All rows are made from the same 9 directions, up to rounding. Whole rows:
2.164, -0.722, 1.843, 0.807, -0.885, 2.556, -1.521, 2.466, -1.546, 2.645, 2.417, 6.585, -3.138, 0.162, -4.101, -0.335
0.211, 0.574, -0.653, 0.807, -0.845, 1.392, 2.597, 1.520, 1.567, 0.121, 2.002, -1.922, 2.329, 1.205, -0.473, 0.951
1.522, -1.000, -2.783, -0.532, 2.353, 0.195, -0.984, -1.394, 0.776, 2.331, -2.581, 0.358, 0.424, 2.735, -2.313, -0.690
0.485, -3.471, 1.806, -1.239, 1.221, -3.806, -0.993, -0.689, -0.301, -0.592, -0.243, -1.259, 1.441, -0.224, 0.917, 1.400
1.561, -3.412, -0.855, 1.671, 0.782, 3.265, -0.680, -1.200, 0.105, -0.518, -1.643, 1.364, -2.397, 0.448, -0.297, -0.745
-0.511, 1.162, -2.038, -0.442, -1.329, -0.192, 1.094, 2.411, 0.560, 1.452, 3.828, -1.401, 3.182, 1.083, -3.562, 1.783
-1.009, 1.601, 2.819, -2.705, 1.340, -1.849, -1.366, -0.775, -2.230, 1.345, 1.163, -2.699, 0.625, -0.712, 1.185, 1.316
-0.627, 0.919, -0.714, 0.209, -2.623, -0.540, -1.773, -0.501, 0.074, -2.086, 0.649, -0.976, 1.639, 1.677, 1.644, 0.248
1.142, 0.925, 1.734, -0.325, -0.695, 1.519, -1.992, 0.298, -1.222, 1.891, 1.760, 1.211, -0.220, 2.381, -1.606, 0.413
-0.934, 1.269, 0.869, 0.181, -1.817, 2.092, 2.067, 2.512, -0.519, -1.673, 3.538, -0.758, 0.320, -2.824, 3.444, 1.178
-1.020, 0.394, 4.044, -2.595, 2.345, -4.183, -2.130, -1.682, -2.428, 2.605, -0.078, -1.557, -0.542, -0.579, -2.817, 0.837

The start of a row, then its end:
-1.055, 1.148, 2.838, 0.990, -0.854, -1.082, 2.391, 0.636, 0.550, -2.183, -0.586, 0.684, -1.271  -2.871, 3.027, -0.888
0.425, -3.537, 1.935, 1.336, 2.191, -0.078, 3.063, 0.159, 0.840, 0.178, -0.833, -0.088, -1.761  -2.406, -1.858, 0.057
0.080, -2.473, 3.930, 0.434, 0.862, 1.047, -1.593, -1.583, -2.031, 1.231, 1.206, -1.328, -2.233  0.184, -3.889, 0.996
-0.892, 1.604, 0.710, 0.663, 1.520, -0.492, 2.732, -1.071, 1.416, 1.371, -1.596, -2.548, 0.115  0.562, -2.787, -0.714
-0.707, 0.624, 0.115, 0.907, -2.864, -0.989, 0.711, 2.317, 0.465, -0.661, 3.000, 1.129, 1.154  -0.233, -2.353, 0.711
1.961, -2.563, -3.247, -1.205, 4.555, 3.652, 2.108, 1.629, -0.350, 2.867, -0.531, 1.869, -1.810  -3.007, 0.619, 0.171
1.237, -3.296, 2.537, 0.939, 1.885, -0.747, 1.246, -0.606, 0.687, 0.532, -1.385, 0.406, -1.150  -0.149, -1.576, -0.093
-0.951, 2.854, 1.663, -1.461, -2.437, -4.422, -1.298, 3.007, -1.285, 0.261, 2.339, 4.848, 0.056  -2.152, -0.452, -0.065
0.115, -0.313, 4.130, -1.987, 1.328, -6.087, 1.089, -0.329, 0.919, 0.250, -0.085, -3.498, 4.048  1.254, 1.916, 1.631
0.823, 1.841, 2.121, -0.512, -1.239, 0.356, 0.626, 3.457, -0.761, 1.747, 3.463, 3.487, -0.033  -0.667, -0.622, 0.603
1.473, -0.627, -0.024, 0.346, -0.333, 0.080, -1.563, -0.606, 0.394, 0.255, -1.061, 1.609, 0.161  2.566, -0.114, -0.560
-1.650, 1.929, -0.572, 2.018, 0.907, 1.107, 0.460, -5.068, 1.542, -0.770, -5.170, -4.413, -1.304  2.598, -1.660, -2.438
0.397, -0.620, 1.278, -1.071, -0.219, -3.508, -4.157, -1.371, -1.354, 0.671, -1.208, 2.514, -0.610  1.485, -1.860, -0.458
-1.482, 1.205, 2.554, -2.711, 0.895, 3.317, -3.485, -1.536, -4.863, 1.909, 4.147, -5.064, -0.865  -0.647, -0.077, 2.715
-2.201, 3.201, -1.424, 1.557, -3.713, -0.061, 1.023, 0.378, 1.368, -1.864, 1.643, -2.345, 2.103  1.361, -1.524, -0.012
-0.186, 0.399, 1.314, -2.190, 0.959, -7.165, -2.362, -0.129, -0.668, 1.408, -2.060, 3.750, -0.056  -0.619, -1.872, -0.847
-0.867, 4.245, 1.561, -0.766, 1.194, -0.559, 1.121, -1.243, 0.291, 1.509, -1.741, -1.852, 0.119  0.903, 0.573, -1.081
-0.290, 0.390, 2.128, 2.551, -1.830, -1.167, 3.198, 1.609, 2.073, -0.790, 0.410, 1.708, -0.299  -0.378, -2.636, -0.792
-1.753, 4.080, 0.767, 1.229, -1.947, 2.157, 0.544, -1.367, 0.208, -1.463, -0.376, -2.416, -0.487  0.838, 1.520, -1.072
-2.085, 0.047, -1.786, 0.288, -0.615, -1.104, -1.588, -2.280, -0.420, -1.825, -1.642, -1.743, -0.724  -0.719, -0.737, -0.633
0.889, -3.356, 5.176, 4.850, -1.217, 1.582, 4.079, 0.503, 2.377, 0.292, 1.683, -0.724, -1.099  1.872, -7.701, 0.354
3.164, 0.989, 1.415, 2.101, -2.144, 5.239, -1.660, 0.095, 0.416, 0.815, 0.323, 3.366, -0.979  5.258, 0.311, -1.150
-0.007, -1.743, 5.067, 0.146, 2.789, 0.340, 0.258, -3.384, -0.779, 1.008, -1.315, -4.761, -1.162  0.984, -1.127, 0.617
-0.745, 0.309, -3.024, 0.310, -2.737, -2.263, -0.432, 3.546, -0.053, -0.856, 1.629, 6.314, -0.832  -3.134, -2.152, -0.677
-2.529, 0.618, -2.689, 1.254, -0.403, -0.528, 1.960, 0.018, 0.813, -0.411, -0.187, -1.151, -0.735  -2.216, -4.505, -0.555
-0.488, 1.483, -0.838, 0.718, -0.927, 0.171, 4.368, 4.191, 1.449, 1.351, 3.417, 1.171, 1.239  -1.855, -3.264, 0.731
-1.868, 4.899, -1.712, -1.406, -2.381, -0.691, -3.058, -0.683, -1.323, -0.670, 0.272, -0.166, 0.747  0.900, 1.730, -0.644
1.078, 2.125, -2.569, -1.264, 2.886, -1.560, 1.614, -0.584, 2.277, 3.127, -3.092, -0.837, 2.505  3.086, -1.074, -0.987
1.406, 2.306, 2.024, -0.257, 0.971, 1.774, 0.119, -0.686, 0.313, 3.420, 0.349, -1.592, 1.153  4.499, -2.320, 0.142
0.698, -1.775, 2.463, 3.653, -2.126, 1.460, 2.408, -0.032, 2.386, -1.326, 0.876, -1.409, 0.675  2.781, -2.929, 0.176
-0.743, 0.012, 1.353, 1.144, -2.789, -0.256, -1.050, 2.123, -1.433, -0.942, 2.170, 5.063, -2.958  -2.919, -2.189, -0.512
1.068, 1.374, -1.717, -1.139, -1.401, 0.583, -1.584, 1.352, -0.190, -0.142, 1.243, 1.519, 1.895  1.580, 3.178, 0.376
0.563, -2.150, 2.292, -0.518, -1.579, -1.551, -1.957, 0.341, -0.784, -0.571, 3.102, -1.592, 2.435  1.921, -0.388, 2.353
-0.181, -0.669, 3.409, 1.885, -3.112, -0.056, -1.420, -2.488, 0.626, -4.201, -0.409, -3.175, 1.201  3.021, 3.840, 0.190
-2.019, 1.587, -4.753, -1.540, 2.439, -1.010, 3.581, 0.633, 1.356, 1.510, 0.069, -4.568, 2.806  -1.750, -1.632, 0.877
-0.995, 5.137, -0.688, -2.082, 4.334, 1.233, 4.621, 0.254, 0.688, 4.271, -0.946, -3.862, 0.856  -0.993, -0.096, -0.306
-1.811, 1.788, -0.218, 0.445, -1.054, -2.606, 0.678, 0.906, 0.319, 2.019, 1.652, 0.084, 0.494  0.234, -7.948, 0.125
-1.380, 3.559, -2.573, -1.899, 0.377, 3.522, -3.194, -2.013, -2.563, 1.734, 0.805, -3.242, -0.247  1.366, -0.267, 0.334
-0.497, 0.665, -0.530, -3.707, 2.340, 0.943, -0.206, 0.374, -2.102, 1.378, 2.802, -5.037, 2.550  -1.281, 3.950, 2.862
-0.947, 2.753, 2.391, -0.284, 0.518, 0.537, 1.930, 1.441, -0.912, 1.532, 1.121, 1.165, -1.984  -2.749, -0.792, -0.418
-1.845, 3.843, 0.025, -2.412, 0.407, -0.275, -0.283, 2.371, -2.738, 3.317, 3.426, 1.353, -1.145  -3.269, -3.258, 0.720
1.083, 2.654, -0.823, 0.639, -0.783, -1.418, 2.388, 1.494, 2.871, -0.309, -2.035, 2.789, 1.588  1.477, 2.549, -1.783
-0.305, -2.784, -0.421, 0.906, -3.336, 1.431, -0.682, 1.998, -0.812, -3.725, 3.907, 0.228, 0.548  -2.080, 2.870, 1.862
1.111, -0.572, 1.208, 0.439, -1.416, 0.964, -0.016, 1.344, 0.192, 0.331, 2.669, -0.032, 1.540  1.953, -0.688, 1.253
0.429, -0.575, 3.622, 2.175, -2.150, -1.093, -0.207, -0.451, 0.715, -2.355, -1.239, 2.546, -1.566  0.457, 1.053, -1.328
-2.876, 5.568, -2.698, -2.501, -1.348, -1.665, 0.579, 2.035, -0.700, 1.027, 3.303, -2.489, 3.157  -1.190, -0.314, 1.215
-0.164, -2.692, -5.774, -1.287, 1.308, 0.273, 1.716, 2.332, 0.550, 0.211, 2.084, -1.436, 2.513  -2.405, -0.272, 2.022
2.318, 1.048, 0.968, -1.070, 1.679, 1.940, 4.086, 4.485, 0.640, 1.801, 1.664, 3.568, 0.174  -2.551, 4.728, 0.259
0.918, -3.002, -1.715, 1.561, 2.950, 0.091, 2.899, -1.328, 2.489, -0.096, -4.306, -0.058, -1.096  -0.483, -0.783, -1.490
1.378, -3.101, -0.892, -0.374, 2.133, -3.652, 3.498, 1.465, 2.806, -0.506, -1.637, 0.153, 2.667  -0.961, 2.181, 0.435
-1.358, -0.603, 1.781, 2.948, -2.943, 0.224, -1.158, -1.354, -0.144, -1.931, 0.055, 0.664, -2.390  0.386, -4.252, -0.926
0.679, -1.213, -1.503, -0.931, 1.958, 0.803, -0.574, -1.092, -0.097, 1.588, -0.342, -2.312, 1.099  1.624, -1.097, 0.806
1.391, -5.015, 0.745, 1.217, -1.596, 3.973, -3.530, -1.390, -1.697, -2.268, 2.125, -1.341, -0.680  1.678, 1.191, 1.769
-0.941, 0.603, 0.118, 0.206, -1.841, -1.254, -0.512, -1.036, 0.624, -2.577, -0.023, -2.808, 2.138  1.254, 2.719, 0.417
0.348, -0.887, -1.371, 1.092, 2.373, 6.631, 0.257, -1.186, -1.404, 2.221, -0.463, -0.117, -4.325  -1.075, -3.108, -0.711
